The groups are shells around one centre, one inside the other: the same stretched ball of 5 dimensions in 7 sizes.
In the rows, zero is written as 128.
Some rows, each with its group after it:
[ 80 101 145 145 146 100 117 115 109 122 118 145 160  74 113 111  50 130
 128 149 112]  (4)
[127  94 153 135 129  63 100 128 118 119 125 121 135  99 142 117  50 134
 140 130 132]  (4)
[100  96 157 142 142  95 109 111  91 118 115 136 163  79 108 110  42 117
 115 158 113]  (3)
[ 95 121 152 153 140  83  95 132 117 129 126 145 154  80 126 117  64 143
 153 133 115]  (5)
[ 86 107 154 148 139 103  98 109  91 126 115 152 175  73 108 112  47 109
 125 136 103]  (5)
[ 84 114 152 150 137  92 103 118 107 122 118 145 162  83 119 113  55 124
 136 134 116]  (0)
[124  86 159 136 151  75 131 130 108 104 122 108 132  88 113 109  44 153
 116 200 134]  (4)
[109  96 148 141 144  86 103 123 108 129 124 140 154  73 120 115  50 135
 135 144 108]  (3)
[147  91 153 136 149  55 112 150 129 120 136 110 118  86 135 117  57 176
 148 174 131]  (1)
[126  86 161 135 144  72 125 126 106 104 120 108 133  93 119 109  42 143
 116 187 136]  (6)
[134  93 149 138 143  65 101 139 123 128 132 126 133  82 134 119  55 156
 148 148 120]  (6)
[109 107 152 143 129  73  95 124 115 124 124 135 148  94 137 117  55 128
 145 120 124]  (0)
[ 95 102 161 144 145  84 131 121 106 100 115 117 143  96 113 107  47 137
 116 184 138]  (0)
[101 121 155 152 134  80  88 129 112 129 126 144 156  85 128 118  62 134
 152 125 116]  (5)
[133  92 166 136 137  64 116 128 105 104 121 105 132 102 126 111  44 140
 121 177 142]  (0)
[ 91 113 154 151 150  86 121 131 116 114 123 130 145  83 115 111  59 153
 136 173 127]  (6)
[108  95 159 139 138  79 119 119 104 107 117 119 144  96 121 110  44 129
 119 164 133]  (3)
[ 91 111 157 149 144  82 124 127 115 107 120 124 143  93 119 110  56 145
 131 170 135]  (0)
[137 114 157 144 127  52  79 143 125 130 135 127 135  97 149 123  64 149
 166 117 128]  (6)
[147  96 158 138 144  50 112 149 128 113 134 104 116  97 137 116  57 173
 146 176 141]  (4)
[167  93 158 132 130  32  98 152 134 117 137  98 107 110 158 121  57 167
 156 146 148]  (2)
[154  92 155 134 131  53  85 139 118 130 133 121 132  91 145 122  52 145
 151 129 123]  (3)
[112  92 148 139 152  75 129 135 124 113 126 119 130  84 123 112  53 163
 133 179 130]  (5)
[ 50 105 148 152 160 121 142 107  99 109 109 146 170  68  88 103  48 130
 108 188 112]  (1)
[108 105 146 144 139  74 104 133 125 126 128 134 141  85 134 117  59 148
 150 135 122]  (6)
[106 110 146 148 146  78 102 138 126 131 131 140 144  76 128 118  64 157
 155 142 115]  (4)
[108 120 156 152 143  71 104 141 123 121 129 129 139  88 129 116  66 159
 153 154 128]  (5)
[144  91 151 134 140  51 110 145 133 118 134 109 117  97 145 118  56 166
 149 155 138]  (5)
[116  80 156 134 153  80 141 123 107 100 118 107 133  89 110 106  39 148
 106 205 136]  (1)
[133 106 155 141 134  49 108 145 135 114 132 109 118 107 148 118  61 163
 154 148 147]  (2)
[105  80 152 135 154  93 135 117 101 109 116 122 146  76 104 106  38 138
 106 193 121]  (2)
[118 110 164 143 126  64  99 127 109 111 121 118 141 107 136 115  52 128
 136 140 140]  (2)
[171  93 163 132 125  42  75 142 114 128 135 113 127  99 150 123  51 143
 153 128 128]  (2)
[111 100 154 144 154  77 126 137 119 112 126 119 134  83 117 111  55 164
 133 187 129]  (6)
[140  98 153 137 134  52 101 142 129 121 133 115 123  99 147 119  57 156
 152 140 137]  (3)
[106  95 153 140 144  75 131 128 119 105 121 114 132  96 124 110  50 149
 125 175 140]  (2)
[120  97 166 139 141  66 129 129 110  95 119 100 128 107 123 108  46 146
 118 191 151]  (1)
[ 94  96 150 141 133  97  95 105  92 128 114 150 172  78 117 114  42 101
 123 121 104]  (1)
[112  92 162 140 149  85 126 121  96 105 117 116 146  85 106 107  42 137
 110 194 128]  (0)
[139 105 160 142 140  60  95 142 116 123 132 119 134  89 132 118  57 155
 148 156 126]  (4)
[ 85 105 147 147 145  96 111 118 109 124 120 145 160  76 115 112  53 131
 132 146 112]  (3)
[157  96 160 134 118  53  64 130 106 135 131 128 144  96 149 124  49 120
 151 100 118]  (1)

New rows, each followed by its group:
[ 98  84 159 138 157  93 150 116  98  94 112 111 141  85  98 102  37 142
  96 218 134]  (1)
[133  98 146 140 142  65  95 142 126 133 135 131 135  79 137 121  59 159
 156 139 116]  (4)
[143  95 158 138 143  62 102 140 115 122 131 117 132  86 130 117  53 155
 141 164 125]  (0)
[152  94 161 133 119  50  80 130 111 124 128 118 136 104 150 121  48 125
 145 115 131]  (4)
[109 113 153 149 145  77 101 137 119 126 129 135 146  79 124 117  62 154
 150 151 118]  (0)
[120 101 144 142 143  70 100 139 128 132 133 135 138  79 136 119  60 157
 155 136 117]  (4)
[101  92 145 140 143  93 106 117 105 129 121 144 158  72 117 114  47 127
 129 140 106]  (4)
[100 109 150 146 134  78 100 126 118 124 124 138 150  89 133 116  57 133
 146 125 122]  (0)
[137 115 154 147 137  58  80 148 126 136 138 132 137  84 142 124  67 159
 169 128 118]  (1)
[ 96 122 151 153 135  84  84 128 114 136 126 152 162  78 128 119  64 132
 156 115 108]  (1)
[120  96 162 138 132  78  98 116  94 117 118 127 154  92 122 113  42 115
 122 145 122]  (6)
[ 57 110 154 152 145 116 121 101  90 113 107 150 177  76  97 106  46 109
 111 158 112]  (1)
[154  92 160 136 140  57  94 141 112 124 132 115 131  86 132 119  51 153
 142 160 123]  (1)
[ 57 117 155 156 153 113 129 111  97 110 111 145 170  75  94 105  52 128
 116 178 116]  (1)
[102  94 146 142 147  94 106 119 105 130 122 145 160  68 114 114  48 131
 131 147 103]  (4)
[ 98  95 152 142 151  85 134 126 114 107 120 121 139  86 114 108  49 149
 121 185 132]  (6)
[148  98 155 137 129  56  78 137 116 134 133 128 138  89 144 123  55 139
 155 119 118]  (3)
[ 82 108 149 150 148  96 116 121 111 121 120 143 157  75 112 111  55 138
 133 156 115]  (3)
[136 115 158 145 133  48  93 150 132 121 135 116 124 102 148 121  66 164
 164 139 139]  (4)
[115 104 154 143 143  66 118 139 127 112 127 116 128  96 133 114  58 160
 143 164 139]  (6)
[140 115 156 144 127  48  80 147 130 130 136 125 130  99 153 124  66 154
 170 117 131]  (0)
[137 108 148 140 123  51  75 141 132 138 136 134 134  96 158 126  64 144
 171  93 124]  (2)
[ 53 110 151 153 148 119 123 102  92 116 108 154 179  71  95 106  47 111
 112 158 107]  (1)
[ 92  94 147 142 146  98 114 115 104 123 118 143 160  72 111 111  46 127
 124 152 109]  (6)
[130  99 162 139 126  74  78 118  93 128 122 135 159  88 128 118  44 109
 133 121 113]  (1)
[117 111 147 144 128  63  88 136 130 131 131 136 139  94 150 122  63 142
 163 106 125]  (1)
[ 92  90 149 141 151 104 118 111  95 122 116 143 165  66 101 109  42 125
 114 166 103]  (5)
[ 99 105 163 146 146  91 115 119  94 111 116 128 157  82 105 109  47 130
 117 177 121]  (4)
[ 85 103 150 146 139 106  95 107  91 132 116 158 178  68 108 113  46 106
 126 128  96]  (1)
[104 109 154 145 130  79  94 121 108 124 122 138 154  90 130 116  53 123
 141 123 120]  (3)
[ 93  89 159 140 152  98 137 112  93 101 111 122 153  82  98 104  38 129
  99 198 126]  (0)
[ 93 112 158 148 137  82 111 123 110 112 119 130 150  95 123 112  54 132
 133 149 131]  (0)
[165  96 159 134 133  39  91 151 128 123 138 106 116 100 151 122  58 164
 157 145 137]  (0)
[115 109 148 145 133  75  81 130 116 139 130 147 154  79 136 121  60 134
 157 109 108]  (0)
[ 92  87 156 139 147 106 121 103  83 113 110 137 168  73  96 106  34 110
  99 174 109]  (2)
[ 88 116 158 153 151  87 123 131 113 111 121 128 147  84 111 110  59 153
 133 180 128]  (5)
[138 103 163 139 135  51 109 141 122 108 128 104 121 108 140 115  55 156
 142 163 148]  (0)
[ 83  91 155 140 140 104 121  99  88 110 108 137 167  83 104 106  36 103
 102 158 117]  (1)
[ 63 109 149 154 163 109 142 121 109 109 116 138 157  70  94 105  55 150
 119 197 119]  (1)
[ 94 119 158 150 129  81  93 121 107 121 120 139 158  95 129 115  57 120
 142 123 124]  (1)
[105  85 149 137 145  96 111 112  96 123 118 139 160  71 110 111  40 122
 117 156 106]  (5)
[137  86 149 134 141  68 100 133 115 128 130 126 137  80 131 118  49 146
 140 147 116]  (4)
[ 77 102 152 146 142 104 117 106  95 116 112 143 167  79 107 108  44 113
 115 152 114]  (0)
[125 111 157 146 135  72  82 133 108 133 129 138 152  81 129 120  58 137
 151 130 112]  (2)
[146 107 152 141 133  47  85 151 134 131 139 122 124  95 153 124  65 164
 169 126 130]  (6)
[114  91 151 137 135  86  95 115  99 129 120 141 159  78 122 116  44 116
 129 130 108]  (0)
[100 104 158 147 150  92 114 123  99 116 119 133 156  76 106 111  50 137
 124 175 116]  (0)
